The rows are grouped in 4 different ways at once. Each group adds its own fixed numbers to the row, and there is some noise. The rows also spread widely along 10 directions, which tell nothing about the answers.
Some rows, each with its group in each grouping after it:
[ 34 -11  21  -2 -35 -10  -2  32   7 -32  61  19  36 -18 -22  28  -2 -27
  17  33 -12  -9  42]
rurud (1) pimab (0)
[ 35  -9 -35 -21   6   2  16  27  35  38   2   4  -4  37   2  39  19  16
  -7  42 -14 -47 -26]
rurud (2) rofa (3)
[ 20 -13 -36  10 -17  18 -23 -26  10   6  23  38  11  15  -4  -1  18  19
  29   5   0 -24  -9]
Depud (0) totub (4)
[-31  -1 -45  -3 -16 -17  -6 -22 -27  40  10 -12 -29  -3  15 -40   7 -28
 -15 -42  20  23  20]
bozut (2) Nosig (2)
[-17   8  -4  -8  35 -45  32  -3 -10  56 -39 -65 -30  15  25  -1  21   4
 -47  15  27  30   3]
ketu (1) rofa (5)
[-30 -43  10 -22 -18 -20   1   4 -12 -23 -13  -3  29  28 -28 -27 -13  -8
 -21  -8 -14 -13 -10]
bozut (0) pimab (4)
[-25 -20 -20  -3  -6  12  40  22 -38 -26  -9 -11  -5  14 -16  -8 -18 -35
 -22 -30  21 -16  -5]
Depud (0) totub (2)
[ -3  -8 -28  -3 -36  21 -35 -15  16  -7  21  11  -2 -23 -22  10 -42 -43
 -19  11 -23  -4 -29]
vak (0) Nosig (5)
[ 32 -23 -36 -18 -20   0  15  49  26  14  20  12  26  12  11  -1  -4  27
  -2   2   0 -10  19]
vak (1) rofa (1)
[  4   0  71  -1  20 -15  -6  14 -10 -29 -22  -7  33  -6 -22  -2 -12 -10
   6  23  -5  11 -12]
ketu (0) pimab (3)
[ -5 -16  -4 -18 -18 -46   0  37  32  26  29 -40   9 -12   6   7   9 -46
 -32   5   4  20  17]
bozut (0) rofa (1)
[ 11   3 -22  -5  -4   6 -15  13   5  25  10  26  -1   7  33 -41   9  25
  37 -26   2   3  16]
ketu (0) totub (0)
[ 36  -7 -31  -8  -4 -17   2  26  15  40  18  13  18  16  21   0  32  41
  16   9  10  -1  29]
Depud (2) rofa (3)
[  7 -17 -22 -19 -24 -14 -31  18  29   8  32  14  21  -4 -11  12 -15 -22
   1  22 -35 -16 -10]
Depud (1) totub (5)
[  7  21  25   7  40 -14 -34 -32  -3  17 -22   8   1 -20  15 -22  12  15
  29   4  15  24 -10]
rurud (1) totub (1)
[ -7 -49 -46  10  -8   1 -37 -63  20   0  -9  13  14  -9 -27 -18 -23  22
 -17  -4  14  21 -40]
rurud (1) totub (2)
[  8  21  46   0   7   6   6  28  15  -6  44 -14  23  30   4  -8  65 -26
  18 -22  35 -13 -14]
rurud (2) rofa (2)
[-36  -2  44 -10 -11 -34   9  17 -41 -25  -1 -22   0  35  -6 -30   5 -41
 -17 -31   6 -13   0]
vak (0) rofa (3)
[-12  -3 -25 -15 -12 -14 -22 -14  -7  24 -16  -6 -16 -22 -13   7 -43 -21
 -29  21 -24   8 -11]
vak (2) Nosig (5)
[ 41 -10  -7  15 -20  15  -7 -24   0 -11  48  50  29  29  -7  -4  37  26
  51  10  19 -29  26]
rurud (1) Nosig (3)
[-19  10  28  30 -17 -15 -25 -69 -29 -12  29 -14  -7 -17 -26   8   2 -57
 -10  18  19  24   5]
ketu (0) Nosig (5)
[ 24 -16 -36  30  -9  29   4 -40  -7 -10   8  20  -3 -15 -20  25 -16   3
  -9  14  32   2  -8]
rurud (0) rofa (1)
[ 48  30  16  -8  17  43  -1  59  25   3   5  11  13 -17  13  25   7   2
  27  18  -8 -21 -28]
Depud (0) rofa (0)
[ 17 -25  -3  14  20  31   3 -32 -10 -34 -29  20  27 -12 -42  24 -37  15
  -3  28  18  -7 -42]
Depud (2) totub (1)
[ 21 -14 -23  -4 -14  20 -20 -10  38  25  18  17  10  33  14 -16  40  30
  19   0   4 -26 -30]
bozut (0) rofa (0)
[ 12  13 -27  15  31  40   5 -12 -11  30 -42   4 -18  -8  17 -20  -7  32
   5 -11  21  21 -18]
ketu (0) pimab (2)
[-22 -17  12 -14  -7 -26 -37 -21  -8   2 -31   5   6  -7 -31   8 -34 -11
 -25  37 -37 -10 -24]
bozut (0) rofa (5)
[ -2  -9 -27 -26  29 -10   5  42  22  26 -44 -23  -4 -34   2  -2 -38  -3
 -31  -4  -8  22 -22]
rurud (1) totub (2)
[ -8 -39 -64   6 -12  12  35 -29 -13   3  -1  -2 -21  42  -9  -1   0   3
 -36 -10  37 -26 -21]
rurud (0) rofa (1)
[ 26   9  -9  11   3   5 -42  -7  49  35  45  10  17 -23  18  -8  42  -1
  29  -9  21  29   2]
rurud (2) totub (2)
[  1   6  -9 -12   4 -29 -36   3  -2  33   1  14  -4   0  20 -29   2  11
  11  -2  -9   8   8]
rurud (1) rofa (1)
[-14  -3   1  -2  21  -2 -24 -17   8   9 -29 -11   7  -8   8 -38  -8  19
 -15 -22  18  25 -39]
rurud (1) rofa (5)
[ 19  -1 -20 -12  12 -14 -35   7  41  42 -11   6   5 -44  12   6 -18  -3
   9  24 -15  22  -4]
bozut (0) totub (1)
[-21 -40 -26  -5  -2   4  29 -41 -27 -15 -39  -1 -10  25 -43  30 -29 -10
 -38  34  -4 -42 -31]
bozut (0) totub (5)

New rows. What belongs after each?
[-14   6  15  19  19   1   9 -42 -20   0  -9 -19  -4   7   6 -35  19  -7
   1 -21  53  30  -8]
ketu (0) Nosig (1)
[  2 -23  -8   0 -29 -36  23  -9 -32   1  29   1  11  22  -9 -12  14   0
  -2  -4  24   4  59]
vak (2) Nosig (3)
[ -2   5  10 -28 -24 -38 -27  58  27  23  38  -4  10 -10  27 -26  13 -26
   5 -18 -18   9  23]
rurud (0) rofa (0)
[ -6  -9   3  -4 -23 -17   0  18 -15  -3   1 -13  -2 -14 -24  24 -24 -37
 -30  17 -14   0   7]
vak (0) rofa (2)
[ 14  10 -20   1  17  37  50  33 -28  -3 -24   6   0  12   8   1   1  23
   1 -10  30 -16   7]
Depud (0) rofa (5)
[ 28  -9  -8  -3  10  -6 -20   3  14  24 -13   6  23 -43  11 -19 -11  46
  11   7  11  51  16]
Depud (2) pimab (0)
[ 14 -35  15  17 -12 -27 -10 -42  19 -14  27  -4  50   2 -18  -8  31  36
 -11  12  43  34  19]
rurud (1) rofa (5)
[  2   8  -1  10  10  28   9  -5 -14 -12  -2 -13 -17  15 -10   6 -19 -44
 -14  -1  -2 -18 -49]
ketu (1) pimab (3)
[ 10  23  15   2  41  54  27  48  15 -17 -23 -17   4 -33   3  -8 -11 -29
   2 -36  33   8 -43]
rurud (0) totub (2)
[ 25  -2 -32  13  -1  20  16  -4 -33   1 -16  20  -6   0   8  -7 -15  32
   6 -15  20  -1  18]
vak (1) rofa (3)
[-29  -9   7  -4  -5   4  20 -12 -21 -34  19 -33 -24  29 -21   6  -5 -78
 -30 -16  12 -37 -53]
rurud (1) totub (0)
[-15 -53 -21 -12 -22 -52  -2 -21 -18   6 -10  17  24  15  -9 -35 -12  39
  -5   2   9  16  53]
vak (0) totub (1)
[ -4 -45  19  13 -35 -12  11 -20   9 -50  45 -11  47 -14 -30 -21   7 -16
 -14 -20  53  31  19]
rurud (0) Nosig (0)
[-31 -35   3  -2 -34 -32 -37 -32 -20 -22   2  15  25  -6 -24 -37 -27  -5
  -7 -21  -9  18   8]
vak (0) totub (4)
[-18  15 -21  -7  20   4 -36 -25  27  44  -7 -10 -23   3  31 -39  21  -6
   2 -28   9  17 -36]
rurud (0) totub (5)
[ 56   2   3  15   6   2 -18 -21  23  23  17  23  24   2   6  14  44  44
  41  38  14  10  16]
Depud (0) pimab (3)
[ 26 -31 -30  23 -12  46 -20 -38  12 -39  11  47  23 -21 -36  17 -39   1
  12  12  12 -12 -33]
rurud (0) totub (1)
[ 31  18 -44   8  -2  21 -61 -17  27  35  15  32 -10 -56   5  17 -26 -13
  19  12 -25  15 -17]
rurud (2) totub (4)
[-40 -19  65 -24  -2 -52   7  31 -11 -31  -2 -34  33  16 -23 -21   6 -31
 -32  -5   7   3   2]
rurud (0) rofa (5)
[ -2 -23  -6  12 -16   6 -13 -28 -16 -22  -3  25  24 -10 -16 -18 -27  18
  -1   3   5  20  15]
ketu (0) pimab (5)
[  5  18 -24 -22  -4 -21  32  53  -2  33  17 -32 -24 -25  17  22  -9 -50
 -25  12   1   8  41]
rurud (1) Nosig (5)
[  8   2 -26  24  -5  11 -48 -41   5  29  10  20   4 -11  15 -34  23  28
  19 -25  25  34 -10]
Depud (0) rofa (2)
[  6 -63 -17   5 -16  -3  24 -22 -10 -47 -21   2  44  -6 -54   9 -46  26
 -35  15  14   7   0]
vak (1) totub (4)
[-27   1  -9  -4  -9 -28  -9 -18 -14  26   0 -37 -35   7  13 -20   1 -43
 -29 -20   2  21  -4]
vak (0) pimab (3)
[-17 -21  31   7   5  14   6 -27  -2 -47   8 -27  17  31 -26 -12  13 -31
  -9 -17  30 -18 -69]
Depud (1) totub (0)
[  9  13  19  17  -4   7  -6 -31 -31  -4   0   6   0 -12 -20  16   7 -11
  13  24  16   5  10]
vak (0) Nosig (2)
[ -9 -30 -11  12 -22 -20 -22 -62   0  -4  25   6   6  19 -18 -22  16  -7
  -6  -5  24   6  -1]
rurud (0) Nosig (3)
[ 14   3  32  14  16  14  10 -37 -34 -19 -20  -2   6  15 -22   9   4   7
   5  15  20  -4 -18]
vak (2) pimab (3)
[-48   0  37  -7  -1 -47  -1  -5 -43  -7  -8 -28   2  15  -3 -34   9 -25
 -24 -20  15  16  11]
Depud (0) rofa (5)
[ 21   8  19  -4  18   1 -15  -4  -3  15 -26  12  25   5   1 -10  16  49
  15  10   4   7 -10]
vak (2) rofa (4)
[-11  -5  30 -26 -11 -38  13  54  -5   4  17  -2  26  33   3 -12  18  -8
   0  11 -13 -16  34]
ketu (0) rofa (5)
[ 44  25   5  -7  11  27 -27  18  42  18  14  21  -2 -14   8  29  17 -10
  36  35 -17 -29 -32]
rurud (0) totub (0)
[ 18   0 -31  -2 -13  -5 -24  23  21  33  18  31  19 -35  25 -26   4  15
  33 -20  -6  23  48]
bozut (0) totub (4)
[ 19 -20 -34  20  10   7  18 -35 -12   5 -31  -2   6 -40 -17  18 -28  38
 -32  16  39  39  15]
rurud (2) rofa (5)
[  7  24   0 -28   7 -29  14  64  13  45   2 -29  -8 -31  20  18   1 -33
 -11  26 -10  17  29]
Depud (0) Nosig (5)
[ 27 -28 -34  13  13  25  56   0  -9 -12 -24   1   4 -15  -6   8  -9  34
  -9  -2  52   8  19]
rurud (0) totub (0)
[-22 -19   8 -32 -10 -42 -16 -11  23  23  11  -6  10  50  -5 -19  36   2
  -8  22 -10 -23 -11]
rurud (0) Nosig (5)
[ 33  50  76   9  20   4 -14  17 -14  -8  -1   3   4 -15  -5  36  17 -27
  31  34  -8 -14  -7]
vak (0) rofa (3)
[ 10  19  24 -27  43   2  32  70  13   5 -26 -26  14  -3  15  -1   9 -11
   5  -9   5  -8 -16]
rurud (1) totub (4)
[ 41   2 -34  19  14  22  -4  -4   6   2  -2  26   6 -63   0  13 -38  11
  16   8  20  29  19]
rurud (1) totub (1)
[ -6 -10   7  -2   0 -27 -36 -40 -14  16 -30  11  -1  -8 -34  16 -25   1
 -11  62 -31   3 -15]
ketu (0) Nosig (2)
[-18  -8 -25  -9   6 -13 -12   9  14  24   7 -22  -5 -15  26 -49  -4 -19
 -18 -51  26  46  -8]
rurud (2) pimab (1)
[ 36  -3 -24   9 -17  30  25  24  10 -10  43  14  23  -9   9  -9   5   3
  18 -19  38   8  33]
vak (1) Nosig (1)
[-22  -8  21   5 -18 -18 -32 -31  21 -15  30 -25  13 -23 -18 -13  -2 -56
 -26  -9  17  30 -23]
rurud (0) Nosig (5)
[ -2 -42   3   7 -19 -22 -15 -36  40   2  24 -19  44  -8  -9 -21  25  15
 -20  -2  38  49  11]
bozut (0) pimab (5)
[ 49  16 -19   8  11   4 -23   8   9  32 -11  28  16 -62  15  11 -19  43
  31  22  -8  38  42]
vak (1) totub (4)
[ 16  12   5  -6  25  13  47  30 -21   2 -12 -14  13  14  11 -13  27  20
  12 -11  35  -6   9]
Depud (1) Nosig (4)
[-10  28 -20  18  25  20 -14 -19 -12  20  -8  -5 -37 -17  37 -47   6 -25
  15 -64  34  23 -17]
rurud (0) totub (3)
[ -2  14  23  -6 -19 -10 -21  10 -31 -15  26  37  12   7  -7  -5   8 -25
  41   9 -23 -29  27]
Depud (0) totub (5)
[ 12  -5   2 -10  -4 -42 -19  -7  36  44  18 -23  -4  10  13  10  46   5
  -9  29   4  10  -2]
rurud (0) rofa (0)
[  1  20  14 -12  -4  27  -6   5  -5  -2   2   0 -18  23 -15  33  -5 -45
  -3  35 -36 -48 -43]
vak (0) pimab (5)
[-18  28  -1 -17  16  13 -27  38  10  23 -10 -18 -24 -35  20 -26 -23 -51
  -9 -36 -14  19 -37]
rurud (0) pimab (2)
[ 28 -20 -16  13 -21  -6 -31 -18  22  -6  31   7  27 -51 -25  23 -33 -19
  -6  34   3  29   1]
Depud (1) Nosig (1)
[-38   4  29   7  18 -28 -19 -44 -43 -10 -22 -19 -22   5 -14 -16 -23 -47
 -12  -1   2   8 -31]
ketu (1) totub (1)
[ 33  14   7  -1  24   1  -9   6  16  40 -29   1   0 -16  -3  40  16  20
   7  53  -6  -3  -9]
bozut (0) rofa (2)
[  0 -11  24 -31  -6 -22  -6  19   1  -6   2   8  18  51 -27  26  12 -11
  -6  44 -41 -64 -31]
rurud (1) rofa (4)
[ 40   9 -17  27 -12  21  -9 -15  22   3  47  -8  -1 -48   9  21   7 -22
   5   2  30  38  13]
rurud (1) pimab (0)
[-15 -32  33 -22   3 -18   5   3  15 -27 -20 -12  31  38 -40  14   0  -3
 -33  37 -11 -35 -47]
rurud (0) rofa (5)
[  4 -34 -36  19 -51 -27   9 -41  -2   8  60 -23   3  -4 -20  23  16 -33
 -32  12  34  23  40]
vak (1) Nosig (2)
[-13 -41  -4  10 -31 -26  -2 -17   6 -29  17 -20  28 -43 -37  14 -36 -28
 -52   9  20  40  14]
rurud (0) rofa (5)
[ 15  -9  31  19  -9  35  -8 -32  -5 -54  14  14  45   3 -33 -16  -4   5
  15 -11  26  -1 -32]
vak (1) Nosig (4)
[-16  -7  12 -30 -14 -56  -9  24 -26   8  -1  -9  -9 -14  -7  -1 -29 -30
 -18  24 -38   5  29]
rurud (1) pimab (0)
[-15 -58 -30  15 -31 -13 -17 -53  33 -20  27 -13  26 -23 -37   3 -21 -24
 -44   0  26  34 -13]
rurud (0) totub (5)
[ 27  33  15   1 -12  27 -17  35 -24 -14  11  44   9 -39  -1  11 -27 -20
  47   3 -30 -15  30]
vak (0) totub (4)
[-35 -14  28 -11  11 -16   2  13 -15 -20 -20 -14  13   6 -10 -43   0 -20
  -9 -39  20  10 -13]
rurud (0) totub (2)
[ -9 -43 -31  24 -11 -33 -19 -80 -22   7 -10  10   7   3 -16 -21  -1  28
  -8   1  26  26  12]
Depud (0) totub (3)
[ 31  20  42   3   7 -18  -4  25   1   1  23  12  28 -23  11  -8  28   1
  42   5  22  17  50]
rurud (0) Nosig (3)
[ -8  -3  -1 -23  23 -15  21  33  20  18 -11 -27  -5   9  12  -9  10 -19
 -13  -7  17  -3 -15]
rurud (0) totub (1)
[ 21 -31  18   5  -3 -38 -27 -42  39  13  14   1  38   9 -17   9  36  36
   1  45  22  18  -1]
rurud (0) rofa (1)
[ 21  -5  31   4  21  -5   8 -11 -28 -27 -27  12  22   6 -36  31 -13   4
  14  46  -6 -29 -16]
Depud (1) totub (3)
[ -9   9 -18 -17  23 -26 -15  -5 -11  46 -33   5 -33  18  22 -22   9   6
  10  -1 -12 -13  -4]
rurud (0) totub (3)
[ 17 -18  42  16  -5  -9 -43 -28  13 -25  13  16  49 -14 -20 -15   8  14
  25  11   8  29 -10]
Depud (0) pimab (3)
[  0  -6  63   7  16  20  37   9  -9 -49 -15 -34  36  -1 -12 -33  17   2
  -1 -30  62  25 -19]
vak (0) Nosig (0)
[-13 -43 -11   2 -37 -23   4 -26 -19 -21  26  17  25  42 -28 -11  17   8
 -11  -1  13 -22  17]
rurud (0) rofa (4)
[  5 -10 -53   5   3  21  14  -1  -4  13 -15  -6 -21 -23  10  -2 -25  -3
 -14 -12  21  12 -13]
Depud (0) totub (0)
[ -9  11 -20 -20   4  29 -15  24   8  20 -16 -16 -23 -10  -3   2 -35 -38
 -25 -10 -26  -3 -57]
vak (2) pimab (2)
[  9   1  -4   1 -10 -17 -17  14  -4  26  10  10   8 -24   9  -9  -5   1
  11  11  -7  34  44]
ketu (0) pimab (2)
[ 25 -36   3  36 -19  34  12 -46   4 -35  22   9  42   8 -32   4  24  29
   3   1  56  19   0]
vak (0) pimab (2)
[ 18 -13  -3  -4   6  16   9   4  -2  -4 -19  19  12  10 -14   7  -9  11
   9  21  -9 -26 -10]
bozut (0) pimab (3)
[  3   9  -8 -13  39  -8   0   9  18  42 -34 -29 -15 -12  14   2  -2   3
 -24   7  16  17 -40]
rurud (2) rofa (1)
[-21  -2  16 -12  -4 -11  28   8 -35  -9 -11 -20 -19  63  -8   3  14 -28
 -22  -1   2 -51 -22]
vak (0) rofa (3)
[-18  24  10 -30  15 -15   1  28 -24  23 -31 -21 -16  -1   5 -11 -15 -23
 -13  -2 -21  -5 -12]
vak (2) Nosig (4)
[-30  10  42 -20  -8 -24  -9  26 -45 -28   8   0   4  11 -16 -16 -14 -53
   1 -11 -29 -20   4]
rurud (1) pimab (4)
[  1  -3  10 -15 -13 -24  29  22  -8   9  24  -8   4  36 -14  39  36 -42
   2  34 -11 -50  20]
bozut (0) totub (4)
[-41 -27  20 -12  -9 -59 -17 -55 -30  18 -18 -19  -1  45 -19 -27  28  13
 -18  18   7   4  -1]
vak (0) Nosig (2)
[ 49  17 -36  14  21  14  -9  13  10  29 -12  17  -9 -67  17  17 -29  11
  19   8   4  30  23]
rurud (1) totub (3)
[  9  39  29   8  47   7  13   4 -21  20 -32 -25 -10 -23  21 -10   1   0
   4   1  21  38   3]
ketu (1) pimab (5)
[ 35   2 -24  16  25  26  -2 -21  20  15 -24  -3   3 -55  -2  22 -29  29
 -12  29  19  43  -5]
rurud (1) pimab (5)
[-29  -4  36 -14 -24 -71 -36 -18  -8  18  33 -29  16   4  -6 -22  24 -34
 -11   2  -4  31  25]
vak (2) Nosig (4)
[-12 -26  14 -13 -45 -42 -13  22   3 -12  53   8  44   0 -21 -20  14 -25
   4  -3   3  14  44]
Depud (0) Nosig (2)
[  7 -32  28   4 -36 -40 -33 -19  24  -9  53  -5  45   0 -11 -15  31  -3
   7  11  10  31  21]
Depud (0) pimab (0)
[-15  -8 -24   4  12 -12  16   9 -10  17  -8 -36  -4 -13  13 -30   0 -11
 -22 -41  41  42   6]
Depud (1) totub (2)
[ 18 -10 -27  -2  -1 -41 -12 -22  -5  46 -16   9 -10  -5  -2  14  -8  23
  -1  54 -14  11  34]
ketu (0) Nosig (3)
[ 35 -13 -51   8 -12  30 -12  -1  39  24  18   9  16 -14   9   3   7  24
   4   3  10  17 -11]
Depud (0) pimab (4)
[ -1 -21  12  14 -31 -23   8 -14 -10 -27  54   5  34   5 -14 -10  34 -20
  13 -16  34  10  51]
rurud (0) totub (4)
[ -6 -33 -36   2  -9 -18  19  -9 -21   6 -10   7   1 -10 -14  -5 -12  12
 -13   0  17  10  37]
rurud (0) totub (2)
[ -3 -39  20  12  14 -17  -2 -55   9 -22 -19 -10  28  19 -31 -12  14  20
 -10   8  35   7 -31]
rurud (0) totub (3)
[ 24  -3 -35  -7  23  14  19  25  16  28 -30 -11  -8 -28  13   9 -14  19
  -7  10  14  14  -8]
Depud (0) totub (0)
[ 32   1  -6   7  47  53   9   9  38   0 -48  -3   7  -8  -5  11 -21  17
   1  12  10 -10 -76]
ketu (0) totub (3)
[ -1   9  42   5  29 -12  20  -4 -40  -7 -31   5   8  -5 -13   3  16  11
  19  15  24   5  28]
rurud (0) totub (2)
[ -8   8   6 -23  -1  -4 -20  45   0  13   3  16  21  -5  13 -49   2   3
  27 -30  -4   9   9]
Depud (0) Nosig (2)
[  3 -40 -48 -11 -14 -13 -16 -21  27  17 -17   5  12 -32 -24   5 -45  19
 -37  33  -7  23  -6]
rurud (0) Nosig (5)
[ 14  29  33 -14  10   3 -16  20  -2   1   8  15  -1  -8  -5  13  -1 -37
  26  28 -17 -26 -12]
rurud (0) Nosig (1)
[  2 -32 -41 -14  -1   1  31  17   2   1 -31  -9  15 -23 -20   7 -42  19
 -37  19  11  15   6]
Depud (0) Nosig (5)
[-10  -6 -47 -24 -25 -22 -50   6  41  55  22   3 -14  -9  23 -14  -8 -18
  -6  -2 -37   8  -3]
vak (0) totub (5)
[  1 -21 -16 -20  -1 -50 -33   7   4  31  -9  16  20  -2   5 -25  -7  26
  11   8 -22  13  18]
Depud (2) totub (3)
[ -2 -13  -7 -14  20  -7   5  -1  39  28 -34 -56 -15 -14  -2  22  -9 -16
 -47  21   6  18 -57]
vak (0) totub (0)
